All groups share one centre, and each spreads out both ways along 13 directions, with some noise.
Known rows, each followed by its group:
[ -2  -2 -12 -10  14  38  41 -18 -11 -30  37  -3   1   1  10  25 -16 -25] : Q_861
[  3  -9   7 -11  -5   0   9   5  -6  -6   1  19  -9   1   7 -17  29  10] : Q_565
[  3  27   0   2  45  23  34  16   0 -17  -4  -8  29  17 -14  46  21   5] : Q_861
[ 11  17  21   6   1  24   8 -10 -10   8   6  13 -13 -16  -4 -23 -17 -21] : Q_565
[  6 -17  -1  -8   6  23 -11  13   4   9  -2  28   7 -20   2 -20   3   8] : Q_380
[ 41   2 -12  -8  19   1   9  11 -21  10  -6 -13  12   1 -32  54 -20 -20] : Q_991
[ -9  10   8   3 -20   3 -16   2  13   8   0  21 -29 -18  -6  14 -13   0] : Q_565
[  6  21   4 -19  13 -11  -8  28  18 -39  16  32  20 -10 -16 -25 -26 -21] : Q_861
[-14 -19  -3  -4  -8  20  10   7 -32  12   8   3   3 -13   0  17 -12   4] : Q_991
[ 11 -23 -17   0  17  -1  -1   8  15 -15  -5   7  -4   6   4  -5   5   9] : Q_380
[ -6   1 -21   8   4  -7 -27  26  14  -4  11 -10  -7  -8  -7 -12   1  15] : Q_991
[  4   0   2  -4  28  -2  12 -15   3   2  15  11  17  15   3  -9  22   2] : Q_380
[-27 -11 -25   1  10 -14 -19  12  22  -6   3   6   0 -29  20  27 -17  -3] : Q_565
[  2  13   1  12   5 -14  -9 -19  11   7 -21 -10  10  31  23 -12 -10 -19] : Q_991
[ -1 -28  -4   1   8   6   4  -3 -28  27  -3   2  21  19   6  16  24   5] : Q_861
[-12   0   2  10 -15   4   5  -5  -8 -16 -11 -15   9  33  19  -9   8 -15] : Q_565
[-19  -9  15 -13 -32  46  -8 -13 -19  17 -10   1   8 -11 -19   1 -25 -11] : Q_991
[  0  13   9  -8   2   0  -9   3 -13  20 -14  19  -3 -15  19 -35 -29 -11] : Q_380
[  6   8  26   0  -8   9  10 -16 -24  15 -22  -6  17  11   1 -13   0 -26] : Q_380
[ 22  13   7   8   2  31 -14  18  -9  20  -7  16   8   1  11 -19  10 -23] : Q_861
[-10  34   4   0  22 -10  -8   8  21  -6  -1   9  11  12 -13   2  -9   8] : Q_861
[  3  -6 -20   0  19 -43  -7   9  -7  13  -5 -10 -27 -33   4  10   8   3] : Q_991
[ -5  -2 -20   5  28  -8  -6 -21   3  10  28 -26  29  47 -20  15  19  14] : Q_380
[ 22   5  -4  14  -7   8  -2 -23  17  13  -1 -28  -8   0  -6  21 -35  -1] : Q_991
[ -4 -17  -7  -2  -8 -27 -27  -4  29 -12  -3 -19  32 -15   3 -10   9 -15] : Q_991
[ 19  20  18  -3   4   3  15  -1  -7  -9 -43   2   2  17  -6  -3 -31 -24] : Q_380
[  4  -8 -37  -7   6 -12 -25  18 -23  24  19 -14   9  20 -16  10 -47  14] : Q_565
[ 15  16  -3  -4  10  21  -4  -6   2  17   4 -16  18  25 -17   9   5  11] : Q_861
[ 16 -23   4   6 -12  20   9   6 -16  15 -14  12 -12 -30  31   7  12 -10] : Q_380
[  5  -6  12 -24  -8  52  17 -28  -3   0  17  16  18  23   4 -23  -1   0] : Q_991
[  7  -2  13   4 -13  -1  -3  11   4  -3  10  26  -9  11 -27   7   7  18] : Q_991
[  3   7   3   0  -7  24   0 -10 -15  30  -9 -15  -7 -16   2  17  14 -10] : Q_861
[-15   4   3  -2  13  12  16  11  -4   2  -5  -1  26   4   9  20  25  24] : Q_861
[ 11  -7 -12 -19   6  -2   5  11  -4   2   9   3 -18 -29   1 -12   1  25] : Q_565
[ 27   1 -25 -11  -2  -6 -11  11  -8  -3  21  -1 -29 -10   4  -8  10 -19] : Q_565
[  9  -3   5 -34  -2  31  14  -3  -3  -5  -9  13   2  -3 -20  15  -4   1] : Q_380
[ -6   2 -12   5   8  29  15  -8   8 -21  12  -6   2  17  12   4 -38   0] : Q_861
[-12   2  -2   1   1   5 -12 -15  10  14   0  -9 -13 -10 -19  12  -1   9] : Q_861
[-22 -10 -10 -17 -23  -7 -19 -11 -12   5  19 -20  12   5 -13 -16  -4   1] : Q_380
[  5 -12   8   2  26  35  12 -20   8   8   9  -4  22 -32   7 -39   6   4] : Q_380
[ 19   1 -18   0  14  19   3   7 -16   9 -14 -18   9  38   1  -2 -11   6] : Q_565
[ 37  -6  -9   6   0  -9  -1 -17   6   5  14   9  -3  50   8  -1 -20   0] : Q_991
[  6  -3  -5 -13  23   9  19  15 -10 -22  12  10  23  11 -11  12  12  -9] : Q_861
[ 25   6 -13 -35  -1 -13   8  20 -14 -24  16 -10  10  -3 -11 -21  15  -4] : Q_861
[-12  -2  -9 -20  29   5  26  26   3 -36   0  27 -12 -11  -4  -2  -5  24] : Q_991
[  1 -12   5 -30   4  -2  -2 -10  -8  -2  17  19  44  21  21 -38  52 -22] : Q_991
[-32  19  11   1   6   1 -19   0  15   7   9  35  15  -3   4  -3 -16  -7] : Q_861
[ 21  14  14  -7  15 -10  22 -12  -1  -4  21  10  15 -22  10 -10 -14 -20] : Q_380
[-16  45  23  -9  -4  12   1  -9   3  11   2  13  17  14  19  -2   7  -9] : Q_861
[-12   6  -7  16 -11 -10  -8   0 -23  20 -26 -25 -14  44  31 -40 -10  17] : Q_565
[ -5 -14  -9 -11  11  32  17  -3  -3 -14 -11 -20  38  -3   4   3 -29  -4] : Q_565
[ -2  12  -6  -2  -9  36  15 -13  16  -5  11 -18 -27 -44  -1  25 -18  10] : Q_380
[ -8   8 -12 -24  19 -27  11 -32 -12   7  15   0 -10  14  23 -25  -9  -5] : Q_380
[ -1  15  10 -15  11  65  34 -14 -18   5  -5  -2 -14 -12 -14   9  -7   3] : Q_991
[ 24  29  -3 -33  28   5  29 -23 -11  24  10  14 -22 -21  16   4 -33   9] : Q_991
[ 25  -4   0  -9  -5   5   1  -8  15  -4  19  11  -2  10 -17   1  -7  11] : Q_991
[ 23  18  21 -18  -6  -4  22  -6 -34  13  12  -2 -12 -11 -16 -34   2   6] : Q_565
[  4   3  25   4  32  25  12 -24  14  15 -29  21  30  20  15  -2  35 -10] : Q_565
[  4 -14  10  -9  -5  -5  -8  -5 -12   6  -1  24  -1  -9 -13  -6   9 -26] : Q_861
[ -5   8  -6   0   3 -12  -8  -5  10  19 -10 -14 -22 -16  11  -9   4  31] : Q_565
[  1  -2 -23   9  -3   3 -16  13   7  -9   7   4 -17   1  10  21 -24 -21] : Q_565
[  2 -11   4   5 -14  -1 -33   5   4   9   2  -4  31   9 -23 -23 -14  -4] : Q_380
[ -6  -2  -7 -20  -6 -23   0  14  -9   7 -21  11 -10   3  10  17   3  21] : Q_565
[ 11  12  -6   9   2  -1 -34   2  20  27  11  10 -12   7 -13   5   2  12] : Q_380

New rows. What belongs after each?
[ 11  11   6   1  20  28  11  11   1   4  14  13  28  19 -25  28   5  18] : Q_991
[  0 -18  -2   4 -11   7 -12  -2  -1  -5   2 -30  17  -1 -18 -22  10  -2] : Q_380
[ 15  26   4  -7  31 -22   5   1  13 -16 -23  28  -8  53  13 -23  -3  -7] : Q_991
[-11 -24   0 -23   1  -3   9   9  -1 -17   0  27   7 -11  -7   3 -13  10] : Q_991
[ -4  12   3   0   1  -6   6   3  -4 -12 -10  -5   5  31 -11  14   2  -6] : Q_380
[ -4  13  -5  22  58  24  18  31 -12  -1  -8  11   0 -22 -15  56  27 -22] : Q_861
[ 20  -7  -7 -10   1  23  -9  16 -30   3  29  30   1  -2  -8 -23 -26 -36] : Q_565
[ 27  18  18  -7   9 -25  13 -11   7   6  -3   2   0 -15  -9   8   6  -1] : Q_861
[ -6   7   4   7  12  24  23  22 -12 -26  11   6  -3 -12   0 -20  -4   2] : Q_565
[ -3  -7 -12  26 -12   9  -5  -3   7 -24  38  -6 -30 -23  15 -20 -22 -31] : Q_565
[-18  15  17 -24 -32  -5  34 -36  -9 -36   3 -29  -8   8 -12  11  -9 -22] : Q_380
[ 13   1 -11  -5  16  35 -23 -10   3  40 -25 -16  18  35  -1 -17   6  22] : Q_565
[ 30  22  -5 -20  -5 -39 -11 -10   8  13  21   4   0 -11  23 -17 -15 -10] : Q_991
[ 10  -3   1 -12   6 -14  -2   9  -4   4   5  17  -1  -5 -15   7   7   3] : Q_991
[-12  -8   6   0  -5   0   2   4   2   1 -10  19 -23 -15 -18  14 -25  21] : Q_991
[ 22 -23  19  22  -6  23  -4  26  13  -1  -8  35  19 -45  16 -13 -10 -10] : Q_380
[ -8 -15 -14 -24   1 -38  11  21  -7 -20  12  -1  16 -23  16 -12   4  27] : Q_861
[ 17 -15   7 -13 -12  30  -1  -7 -15  22 -17   1   5  -9  -8  -2   7  -7] : Q_380
[ -9  10  -3  11  21  18  26  10 -10 -24  12 -24  23  -3 -10  -1 -23   2] : Q_565
[  6  -2 -18 -15  -1 -12 -19  -8 -20  31  16 -13  -5  -1   1 -18   8   0] : Q_380
[ 13  13  11   6   1   4  26  -8  -3  -1   5   4  -1   6   5  21 -11   2] : Q_991
[-30 -19   3  -3 -25  20 -10 -12  18  -4  -9  -6  17 -26  -4   5 -46   8] : Q_991
[ 20   8   1  28   4  30   7  -2  -3 -15  18   4 -20  14   3 -10  -8 -35] : Q_565
[-14   8 -11  -6  21  -5   3   3  -2   1 -14 -13   5 -21  13   4 -10  -5] : Q_991
[ 19 -36   7 -11 -17  25   5  -9  10 -10 -18  10   4  -8  -7   0   0  -5] : Q_380
[  0  -4 -24  -2  25   1 -20   4  11   5  15  -2  18 -12   2  16  -8 -21] : Q_565
[  3   3   7   5   4  -8  22   4  -2  -9 -13  31 -29  -4  38   9   7  -9] : Q_380
[  5  -1   3  -8  -7   7 -12   8 -22  24  -4  26 -20  -2  12 -35 -11   1] : Q_565
[ 18   3   9 -17  -6  29  17 -31  -7  15  -2 -18  -5 -30  -2  -2 -14 -12] : Q_380
[ 22 -16  -7  -3  -2  14   5 -35  15   2   8 -21  30  15  11   8 -20 -11] : Q_991
[ 49   9   7  -8  31   5   2  -4   5  10 -22   0   7 -16  -9 -40 -25 -17] : Q_380
[ 19  23   2  -9  14  -4 -12   3  19   1   0  14  -8 -12 -12 -25 -23  -1] : Q_380
[-16  19   6  -8 -21   9  16 -14 -12 -12   8 -38  -1 -16 -10   2  -9 -11] : Q_380
[ 36 -49 -15 -12  -7 -10 -24  -6  16  -6  -2  -5  18  16 -26 -24  13  -2] : Q_380
[ -6  -2   1  -7   5   9   9  13  -2  -7  12  11  -7 -17 -13   4  12  17] : Q_991
[-21  -4 -11  17  14  19  -3   2  -9  16  -6  -1  12  29  18  12  -6  11] : Q_861
[ 11  -2   4 -11  28  19  22   0   4  -2  15  22  -8  -3 -27  14  29  29] : Q_991
[  6 -17  -3 -17 -20   7 -17   8 -13  -2  41  35  -2 -13 -16  -8  -8 -26] : Q_565
[ 54  -1  12 -32 -22  16 -16  -1   4  22 -34  29 -25 -14 -23   0 -18 -13] : Q_380
[ 14  -9   4 -21  32  53  12 -11  16  -4  -5  -1  54   0 -16   4  30  -2] : Q_565
[ 28  16  -5   7  13  -2  10 -10  -1   6   6   0 -20  30  11  -3 -10   2] : Q_991
[ 15 -17 -18  -3  -1  34  -4  17 -21   2 -17 -23 -10 -22 -18  16  -8 -23] : Q_861
[ 18  32   7 -27   0  -6   7  -4 -11  -4  10  -6  -3  -9 -21   2  19 -27] : Q_861
[ 10  25   0 -10   0 -12  -2  -2 -20  33 -12 -15 -15  -3 -12   3 -34  16] : Q_565
[ -5  11   3   3 -15  -1  -5   1 -16  15   5  -8  -5 -14  11   1 -12 -11] : Q_380
[ -9  12  -1  -5   3 -23 -16  20  19 -17 -15   0  -6  -2 -15 -19  -2  18] : Q_861
[  6 -11   6 -30  -8  13  38 -29 -10 -12  10   5  -8  -5   7  26  19  -9] : Q_380
[  0 -12 -12  31   4  30 -23  -3   4   3  33   1  10  36  -6 -20  -4 -10] : Q_565
[ 21  10 -14 -23  24  24  13  23 -11   7 -17  21 -25 -17   5  18   2   9] : Q_380
[-16   3   8 -11 -11  -6  -5  12  -9 -11  -2  13   4  -2   2 -24   3  -5] : Q_380
[ 24  -7  -5 -24 -15  -1 -14  -6 -29  25   6  11  -7   4   8 -34  -6 -23] : Q_565
[-15   5 -32 -15   3  -4 -33  10  15   6  -9 -21   7 -28  12  18 -22 -13] : Q_565
[-17   4   5   8   3 -12 -25  -7   3  32 -10  22   5  18   9   7  -4  -1] : Q_565
[-33  19   4  15   0  -8   1  12   1 -12 -18 -11   0  12  19  -5  11   6] : Q_565
[ -4  -7  10  -1 -15  15  -2 -10  14   8 -22  -9  16  11  -6   1  -7  27] : Q_861
[ -6  10  -7 -23  17  16  17  -5 -18   2   3  -7  -4 -23  21 -16   8  -9] : Q_991
[ -5  21  -5 -19  15   2  -7   6  12   8  33  11  51   6   2   0 -16  21] : Q_861
